The rows are grouped in 3 ways, from coarse to fine. Each group lies inside one group of the grouping before and may be the whole of it. The rows also spread widely along 7 directions, which tell nothing about the answers.
Known rows, each followed by its group in each grouping:
[ 20 -24  23  -1 -18  19 -21  16   9   2  -2  -7 -18  11  18  11  49  22
   9  -2 -43   4 -29   2   6 -26  16  17  -9] -> fov j225 Fupo
[ 25  24 -19  -2  -2  13 -22  -9   3   3  -7   5   2 -26   9 -21  10  -6
   8  21   1  -4   8  10  16 -11   7  41  -2] -> fik j540 novu
[  0 -19  -3   5   3   9 -19   6   4  13   2  -1 -35 -13 -20  -2  13 -12
 -23  13 -16   3  22  17  23 -12  14  30 -23] -> gug j453 Malis
[ -6  -8   3  13   7 -12 -17 -15  -1  -6 -15 -17 -20  -8  -1  -8  11 -36
 -22  27  23  -2  30   4  -5   3   0   8 -15] -> gug j613 kemeb
[  2  19 -15   5  -1 -13   7 -32  -9 -13 -11 -10   9  -7  -1  -9 -20 -20
   9  15  29 -10  14  -9 -18  26 -13   2   4] -> fov j225 rel
[ -6  -8  19  12  -8  -7   0  -9  -1  23   4   0  -8  -2  -2  14  21  13
   7   8 -31  -2  11  -1  -6   4 -19 -19  -8] -> gug j170 nima
[ 13 -31  31  21   0   4 -28  19   1  22   9 -12 -33  -9  11  -5  43   4
 -17  16 -46  11  13   1  14 -27  12   9 -22] -> fik j916 fosu
[  6   3 -12   4  -4   0  -6  -7   9  -4  -2  -3  -7 -11  -9  -5   3 -13
   1   7  14   0   6  16   5  11  -3  32   3] -> fov j259 Digov
[  7 -25   0   1   6  -1   9   8 -10   4   4  -5 -20  17  -1   9  -1  10
  -9   7 -20  11   0 -40  12 -11  -1  -9 -24] -> fik j643 baveg
[ -4  20 -44 -21  -6   4  19 -24   0 -15   1  14  -3  13 -22  14 -31   1
   2   6  26 -11   0  -5  12  24 -12  20 -10] -> gug j453 Sesoz
[ 14   7  -8   3   7  -3   0 -14 -10  -2 -19 -18   9  -5  14 -14  -3 -12
   9  15  14   0   4 -22 -12   4  -5   9  -2] -> fov j413 dap
[  3  -3   2  -5   1   5   1 -10 -23  10  -1  -3 -15  -7 -12  -6   0   1
  -9  18 -27  -7  22 -21   4  -6  11 -13 -25] -> gug j453 tobit
[ 11 -11 -18 -11  -7   6  -2   1 -13 -15   8   6 -24   4 -15  -1  -4   3
 -19  12 -12  -1   6 -20  21 -11  18  11 -25] -> fik j643 Debo
[ -2 -31 -22   0  -7  11  -8  16  28   4  14  10 -35   5 -36  18   5  -1
 -20 -10  -7  12  -6  34  41  -1   5  61  -9] -> fov j413 ruli
[ -2  -2   3  16  15 -23  22 -15 -24  20   1 -13  -1  -8  -1  -4 -20  -2
   3  19  -8   7  31 -44 -11  13 -25 -30 -12] -> fik j643 zogu
[  6   5 -23   6  13  -6   7 -11   5   7  -1 -10   1  -6  -7  -2 -24 -13
   6   6  18   6   8  -4   2  16 -18  23   4] -> fov j798 Pafaz
[  9   3  -5   1  16   5   3  -1  -9  31  -1  -2  -3  -9  -3  -6  -4   0
   9  16 -20   6  14 -24   8  -7 -16   1 -15] -> gug j613 Nava
[  8  13  -1  -3 -14  -4 -10 -25 -31  -4   6   6  -8 -29 -15 -19   1  -3
 -10  26 -22 -16  33 -11   0  -1  17 -13 -17] -> fik j540 Viz
[-17 -20  -9  -9 -14  -3   2 -10  -3 -19   5   5 -34  20 -30  22   2  -5
 -27   6   6  -9   7   3  15   5   7   7 -22] -> gug j189 Suf
[  3 -22   8  24   7  -9 -12   7  11  18   5 -10 -25  -6   2   0  15 -11
 -14  14  -7  15  18   6  11  -4 -10  19 -12] -> fik j916 fome
[  3  -9   0  -8  -6   9   7   0  -9   8   3   4 -14  12  -7  13   9  16
   2   6 -26  -1  -3 -18  13  -7  -4  -1 -19] -> gug j189 zenu
[ 19  22  23  13  -4   0   8 -15 -15  44   5  -5  28 -28  23  -3  15  35
  54   7 -55  -1   4 -21 -27   6 -31 -28  11] -> fov j798 tokef
[-11 -10   2  -2 -11  -5   4 -15  -7  -9  -4  -1 -17  17  -9  17   9   0
  -9  11   3  -7   6  -8   0   7  -7  -5 -15] -> gug j189 posep
[ 10   6  10  16  -3  -2 -17  -5   6  21   0  -5  -4 -35  -3 -13  22  -7
  12  11 -16   1  18  25  -2   4  -7  21   8] -> fov j259 Lirak
[  1  -9  -2   6  -6  -3 -10  -9  25 -14 -18 -10 -10  23  19  22  28 -10
  -1   9  31  -2 -14  10  -1   2 -13  22  -4] -> gug j170 zaf
[  5  16  -5  -1   9  -6   2 -22 -22   4 -14 -11   3  -9   4 -13  -7 -15
   5  28   9  -7  22 -29 -13   3  -9 -13 -15] -> gug j613 Gokig
[-16 -16  18  22   3 -39   9 -27 -36   6   5 -18 -15 -13 -17 -10 -14 -21
 -25  26 -10  -4  54 -34 -19  17  -6 -52 -26] -> fik j10 Mav
[  5 -13  19  22   2 -10 -24  -5   6   2 -11 -22 -16 -17   5 -11  31 -25
 -11  14   5   2  19  21  -8   0   5  18   0] -> fov j259 noga
[ 15  17  -8  -1  -3   2   0 -18 -15   0  -7  -6   9 -12   3 -15  -7  -5
  17  14  -4  -7   7 -16  -9   6  -1   3  -1] -> fov j225 rel
[ 18   6  -7  -2  -9   1  -8 -13  -6 -18  -8  -5  -2   1  18  -2  13   2
   3  21   6  -5  -1 -16  -3  -5   3   6 -11] -> fik j643 Debo
[ -5  -2 -13   0   4 -11   4 -16 -20  -4  -5  -5 -14  -1 -22  -5 -15 -22
 -21  20  11  -8  28 -18   3   6   4  -8 -22] -> gug j170 zaf
[  8  -6   0   9  -4  -4  -9  -8   4   1  -4  -7 -12  -1   9   2  15  -2
  -4  14   0   1   5  -2   5  -4  -5  11  -9] -> fik j540 Viz
[ 11   7 -10   1  -6   4   0  -8   3   7  -1  -2   0  -7  -3   0  -2   1
  16   4  -7   1  -2   1   2   7  -9  21   2] -> fov j225 Fupo
[  7 -19  20   4  -1   2   7  12 -12  26  10  -5 -12  -2  -6   3  17  22
  11  -3 -55   9  -2 -21   2  -7  -3 -16 -11] -> fov j259 Lirak
[  6  -3  13   3 -25   4 -18 -12   5  -2   1   3  -4 -15   1   7  34  12
   9   7 -25  -8   0  24  -5   0   5  13   0] -> fov j413 ruli
[  0 -21  -6  -2  -7  -3   4  -3   7 -15  -9 -10 -13  25   2  14   7   0
  -5  -1  12   4 -14  -8   2   5  -3  15  -7] -> fov j413 dap
[ -1 -16   0  20  10 -10   4   4  -1  28  16  -3 -21  -7 -12   1  -6  -2
  -9  11 -19  13  24 -10  14   4 -19   3 -15] -> fik j916 fosu
[ -6  -8  -3   9 -12 -14 -11 -22  -3 -23  -3 -11 -16  -7 -13   0   4 -23
 -18  14  21 -10  19  15 -10  14   8   9  -3] -> fov j798 tokef
[ -5  -3 -15   6   5   1   1  -3  22  15   0   3 -13   6  -6  17   3  -4
   6   6  13   7   1  12  15   9 -29  29  -5] -> gug j613 Gokig
[ 10  28   8   0 -21  14 -23 -17  -1  24   7  18   3 -41  -4  -5  31  17
  24  16 -39 -14  15  30   4  -4  -5  18   2] -> gug j189 Suf

New rows, each followed by its group in each grouping:
[ 12  20 -26  -4  -3   2   2 -20  -4 -10  -8  -2   7  -8  -4 -11 -18 -13
  13  11  20  -7   4  -5  -2  14  -5  22   3] -> fov j225 rel
[ 13  11   2   0 -18   1 -14 -17   8 -12  -8   1   1  -1  22   5  29  11
  12  14   1  -8  -8   8  -3  -1  -4  13   0] -> fik j540 novu
[ -3 -18  16  12 -13  -6 -17  -1   4   2   5  -4 -26 -14 -16   1  29  -6
 -12   5 -19  -1  14  26   3   2   8  13  -5] -> fov j259 Lirak
[  6   9 -14   4  10  -4   8 -13 -28  16   4  -5  -3 -26 -25 -25 -32 -16
   0  16 -15  -2  32 -23   2   9   2  -3 -11] -> fov j225 rel
[ 11 -20   0  11   8  -1 -20   2   1 -10 -12 -24 -21  -3   4 -10  12 -28
 -20  15  15   3  11   1   3 -10  18  26 -10] -> fov j798 tokef
[ 14  25   5  17   1  -9  -5 -29   4   7 -23 -20  30 -19  34  -8  12  -9
  34  19  21  -4   5   0 -31  16 -29   8  17] -> fov j413 ruli
[  4 -11  -9  25  14 -12 -17  -6  19   4 -12 -18 -20  -8   5  -6   5 -34
 -20  20  35   8  20  16  13   2  -9  39  -4] -> fik j540 Viz
[ 21  -1  17  -2 -13  10  -7   3  -4  19   6   3   3  -2  21   5  32  34
  23   6 -51   3 -11 -22   4 -19  -5  -8 -14] -> fik j10 Mav
[ 23  13 -20 -12   4   8  -9  -7 -31 -11  -4   1  -8 -24 -10 -28 -13 -13
 -14  28  -5  -5  27 -29  14 -15  28  11 -23] -> fik j643 zogu
[  5 -14  35   9 -11   7 -23   0  -9  18  -1  -6 -19 -11   8   3  48  13
  -1  16 -47  -5  10   3  -1 -22   9  -6 -16] -> gug j189 Suf
[ -5 -15  -5   4   7  -2   7  -3  15   6  -6 -10 -17  24   6  22   4   2
  -1   4  10   5  -6  -6   6   7 -19  15 -11] -> gug j453 Sesoz
[  6 -23   3 -10  -4  -2   5  -2 -15 -21  -4 -16 -14  28   3  11   5   7
  -9   3  -9  -1 -13 -36  -6  -6  14 -14 -18] -> fov j798 Pafaz
[ 15  19  13  10  -4 -10 -16 -27 -18  -3 -17 -16   9 -22  28 -20  21  -9
   8  31   1 -13  21 -14 -21  -2   1 -13  -5] -> fik j540 novu
[ 10   3 -12  -4   9   5 -10  -9  -5 -15 -22 -16  -8   9  12  -6   4 -22
  -9  21  30  -5   3 -16   4 -10   6  22 -15] -> gug j189 Suf
[ -5 -40  -5  -8 -10  -6   7   2  -2 -29   1  -6 -37  46  -7  25   7   4
 -32   1   6   2 -15 -27  17  -7  13  -2 -29] -> fik j540 Viz
[ 18   8  17   0 -20   6 -22 -11  -3  -4  -6   0   0  -9  25  -2  42  18
  12  17 -26 -10  -5   0  -5 -15   8   0  -6] -> fik j540 novu
[  2   6 -15  -2  -4  -4   5 -17 -18   1   2   1  -1 -18 -23  -9 -17  -7
  -2  11  -6  -6  22  -8   1  11   3   5  -9] -> fov j413 ruli
[  0 -33 -19  -4   0   6  18  20   7  10  23  12 -34  24 -25  25 -10  23
 -14  -8 -28  17  -9 -20  37  -4  -7  15 -24] -> fik j643 Debo
[ -1  -4   9   0  12 -14  11 -17 -32  -2 -16 -22  -4  12   9  -4  -5 -10
  -4  26   3  -5  17 -54 -20  -1  -5 -40 -26] -> gug j613 Gokig
[ -7   4  18  27  -5 -28 -11 -31  -2   5  -7 -14  -4 -20  11  -4  17 -15
  -2  25   8  -7  33   9 -22  17 -18 -14   0] -> fik j540 novu
[ 25   8   9   6   5   2 -11  -7 -17   4 -12 -13   5 -12  28 -15  14   1
  11  26 -11   0   9 -33  -8 -15   1  -5 -11] -> fik j643 baveg
[ 11  21  19  36  10 -13 -16 -16   5  43  -5 -16  14 -54  13 -24  17 -16
  27  20  -9   3  35  24 -20  15 -29  14  19] -> fov j259 Digov
[ 17 -12  15  15   2  -1 -13   3  -5  12  -1 -11 -13 -11  16  -6  24   4
  -2  19 -24   6  10 -14   2 -15   1   2 -14] -> fik j643 Debo
[  2  11   4   1 -30  -7   1 -27  -5  -8  11  14  -1  -9   1  15  17  24
  14  12 -20 -11   5   3 -11  15 -14 -14  -3] -> fik j643 Debo
[ -4  -6  -1   8  -8 -11   5 -11   2  11   9   4 -14   0  -9  10   4  10
   0   7 -16   1  11  -2   8   9 -15  -2  -9] -> fik j540 novu
[ 18   0  -9  -4  -3  10 -27  -4  -7 -10  -2  -6 -13 -24 -10 -20   9 -17
 -14  16  -6  -6  15  13   9 -12  29  32  -9] -> fov j798 Pafaz
[ 15  15 -15 -13   9   7  10  -9 -29   6  -9  -3   7   1  -1 -12 -15   1
   6  17 -11  -6  10 -47   2  -8   2 -15 -20] -> gug j170 nima
[ -1 -19   7   3 -11 -11   1 -10  -9 -19   1  -6 -20  16   3  13  10   4
 -13  13  -2  -2   4 -23  -3  -1   1 -14 -18] -> fik j643 baveg
[-10 -19  11  15  -9 -14   8 -11   4  11   5  -6 -10   2  -9  18   9   8
   3   0 -15   3   6   3  -7  16 -18  -6  -3] -> fov j413 ruli
[ -1  10 -10  21  24 -18  39 -15  -6  43   0 -15  19  -3   1   0 -40   1
  35   2  -3  13  12 -38 -15  31 -56 -16   8] -> fov j225 rel
[  1  -4   5 -21 -24   2   4 -16 -24 -25  -3   5  -9  22  -2  15  18  17
  -5  11 -20 -18  -7 -31  -8  -6  16 -33 -26] -> gug j170 zaf
[ -9  -3   2  35  10 -19   6  -8  10  57  20   3 -11 -34 -21   0  -8  -1
   6   9 -25  13  39  17  13  20 -41   9   2] -> fik j540 Viz
[  7 -13   2   7  19   5   8   5   0  25  -9 -16 -12  11   9   5   2   0
   2  10 -11   9   2 -25   7  -7 -13   4 -17] -> gug j453 tobit
[ 15  11  13   2  -8   5 -20 -14  -9   1 -15  -8   3 -13  18  -8  32  -3
   7  24 -11 -12   8  -5 -11 -12   8  -3 -11] -> gug j170 zaf
[ 17   3  -5   1  -1   6 -10  -3  -3   6  -3  -1  -7  -9   7  -9  12   4
   2  15 -14   0   5  -8  13 -12   4  15 -12] -> fik j540 novu
[  1 -14   9  -4  -6 -11  17 -15 -25 -14  -3 -16  -4  20   4  10  -1   9
   1   6 -13  -5  -1 -44 -21   5   2 -37 -14] -> fov j798 tokef
[ 16  31   1  21   2  -5 -15 -20 -11  29   7   0  10 -51   5 -27   2  -8
  17  30 -16  -3  40   6  -6   7 -17   7   1] -> fik j916 fosu
[ 22  20 -18 -10  -5   7   4 -15   0  -8 -10   0  13   9  24   3   3  14
  24  11   8  -4 -18 -24   1  -2 -13  11  -3] -> fik j540 Viz
[ 23  12  -3  -1  -3   0  -9 -15 -14 -16 -14 -11   5  -6  26 -13  12  -3
   5  26   7  -6   4 -27  -9  -9   5   0 -11] -> fik j643 Debo
[ 12  17   3   8  -4 -10  -9 -23 -16   4  -4  -7   8 -25  10 -17   5  -8
   7  25  -5  -7  25 -13 -12   2  -5  -9 -10] -> fik j10 Mav
[ 15   0  24  16   4  -6 -14  -6  -5  10 -16 -24   2 -17  23 -15  29  -9
  13  16  -8   1   8  -5 -19  -4  -4  -2   2] -> fov j259 Lirak
[ -1  21  13  11   0 -12   6 -31 -23  16 -11 -11  13 -16  11  -7   3  -3
  18  25  -5 -11  27 -21 -25  13 -24 -27  -3] -> gug j189 posep
[-27 -10 -17   5  -6 -19  22 -20  -1   4  12   9 -18  11 -39  24 -22  -4
 -13   2   6  -4  22   0   6  30 -26 -11 -11] -> gug j170 nima
[  2 -12  13  10 -19  -5 -17  -8   5  -7   5   2 -21 -10   0  10  32   5
  -8  13 -14  -2  12  16   3  -3   3  10  -9] -> fik j643 zogu
[ 21  -2  -5   4   9   1  -9  -1 -19   0  -5 -12 -10 -12   8 -19   1 -10
 -10  25  -6   2  17 -30   6 -16  13   4 -20] -> fik j643 Debo
[ 13  22 -21 -15   5   5   6 -20 -15 -11 -19  -7  11   7  14  -8 -10 -10
  12  23  22  -7   0 -37  -7   0  -7  -2 -13] -> gug j613 kemeb
[ 14   1  -6 -13 -10   2   7 -10 -13 -23  -7  -2  -1  18  15   9   7  14
   6  13   0  -4 -12 -37  -2  -6   2  -8 -15] -> fik j643 zogu
[  3   8   0 -19 -13   1  -2 -25 -30 -24 -10  -4  -8   6   1  -3   6   2
  -8  22  -5 -21  10 -27 -12  -2  22 -21 -25] -> gug j453 Sesoz
[  1   8  -9  13 -16  -5 -20 -18  14   1  10  14 -14 -32 -15   1  11  -8
  -3  17   2  -5  26  39   9  11 -10  31   2] -> fik j643 baveg
[-26 -34  -4   7 -12 -25  10 -12   5 -30   3  -8 -37  24 -32  22  -4 -20
 -33  -1  28  -1   8  10   0  26  -2   2 -11] -> fov j259 Lirak
[ -9 -24   3  13 -15 -11 -16 -11  19 -19  -6  -9 -24   3 -10  14  21 -19
 -21   6  21  -2   5  34   1  11   2  30  -2] -> fov j413 ruli
[-12 -26   4  22   9 -23   7 -10   1  -2  -6 -22 -21  13  -8   5  -9 -25
 -16   8  18   6  15  -8  -7  17 -13  -1  -7] -> fov j225 rel
[ -3   1   8  12 -15 -16  -9 -28 -10 -13  -2 -11  -6 -17  -6  -2   9 -13
  -4  17   4 -13  23  10 -21  16   2  -8   1] -> fov j798 tokef
[ 12  31 -46 -10   4  -3   9 -27 -23 -14  -1   9   5 -23 -21 -22 -45 -20
  -3  25  28  -8  31 -23   9  15  -2  14 -10] -> fik j643 baveg
[ -9   4 -46  -4   7  -5  17 -14  15 -12  -6   4  -8  21 -20  16 -32 -20
  -8   3  51   0   2  -2  17  22 -25  31  -5] -> gug j170 nima
[ -8 -30 -10  -2   0  -8  26   0   3  -7   7  -8 -19  38 -12  30 -13  12
  -3 -12  -1   8 -17 -28   4  12 -14  -6 -11] -> fov j798 tokef
[ 14  46 -53 -10   9  13   3 -24   5   8 -10  11  14 -26 -10 -13 -33 -16
  23  17  33  -7  17  10  13  18 -19  50   3] -> gug j453 Malis
[  2   0   6  17  -5 -16   1 -19  -5   5   0  -7  -4 -10   9   3   7   0
   4  19  -2   0  18  -9 -12  11 -20 -10  -5] -> fik j643 Debo
[ 13   1 -11 -15  -6  16 -18  -6  -8 -25 -18  -5 -15  10   4  -4  16 -13
 -14  20  16 -10  -1  -9  12 -17  22  26 -19] -> gug j189 posep
[ -3 -22 -15  -3  -6  17  -7  15  28  15  13  14 -36  12 -21  27  14  13
 -10  -6 -17   8  -9  29  38  -4  -3  49 -14] -> gug j453 Sesoz
[-19 -25  -4  13   2 -22  23  -6   1  17  16   1 -25  17 -21  23 -14   9
 -10  -1 -13   9  13 -15  11  18 -27 -13 -14] -> fik j540 novu
[  1 -13   4   1   0   4   4   2  18  16  -1   0 -11  21  10  26  20  16
  14   1 -11   9 -16  -7   6  -2 -29   7  -9] -> gug j613 Nava
[  6 -24  16  -3   3  -7  16   4 -18  -5  -8 -22 -10  28  12   7  11  11
   2   1 -16   5 -15 -49 -12  -4   0 -29 -17] -> fov j259 Lirak
[ -7  -8 -21   0   6  -1  14  -3   3   8   1   0 -17  13 -20  13 -16  -8
  -8   7  12   5   7  -8  20   9 -18  21 -13] -> gug j189 zenu
[  1  -7 -19  11   0  -8  -4  -8  17  -8   0   1 -18   1  -6   9  -4 -14
 -10  12  27   5  10  10  14  10 -15  32  -5] -> fik j643 baveg
[  8  30  -4   2 -13 -12 -10 -38 -19 -14 -10  -3   9 -24   8 -17   4 -10
   6  29  11 -19  26  -4 -18  11   0  -9  -3] -> fik j540 novu
[ -7 -14   0   3 -13 -15 -13 -22  -4 -33  -5 -14 -20   2 -12   4   7 -22
 -25  13  21 -11  14  12 -11  13  14   5  -7] -> fov j798 Pafaz
[  3  16  -2 -15 -19   6  -4 -21 -17  -6   1  12  -1  -7  -6   3  13  12
  11  18 -18 -15   7  -8  -5   1   1 -11 -14] -> gug j613 Gokig
[ -1   9  -4   1 -25  -6 -11 -23   4 -10   5  12 -10 -12  -7   7  17   7
   0  12  -5 -12  11  22   3  10  -3  10  -2] -> fik j540 novu
[ -4  -5   5 -11 -12  -2   2 -18 -25 -20  -9  -4 -13  16  -4   6   9   0
 -12  17  -3 -14   8 -27  -7  -1  10 -21 -22] -> gug j189 posep
[ -7   4   3  21  -4 -27 -11 -32  -7 -14  -9 -12 -11 -23  -2  -7   2 -30
 -16  30  30  -8  42   9 -16  19  -8  -1  -4] -> fik j643 zogu
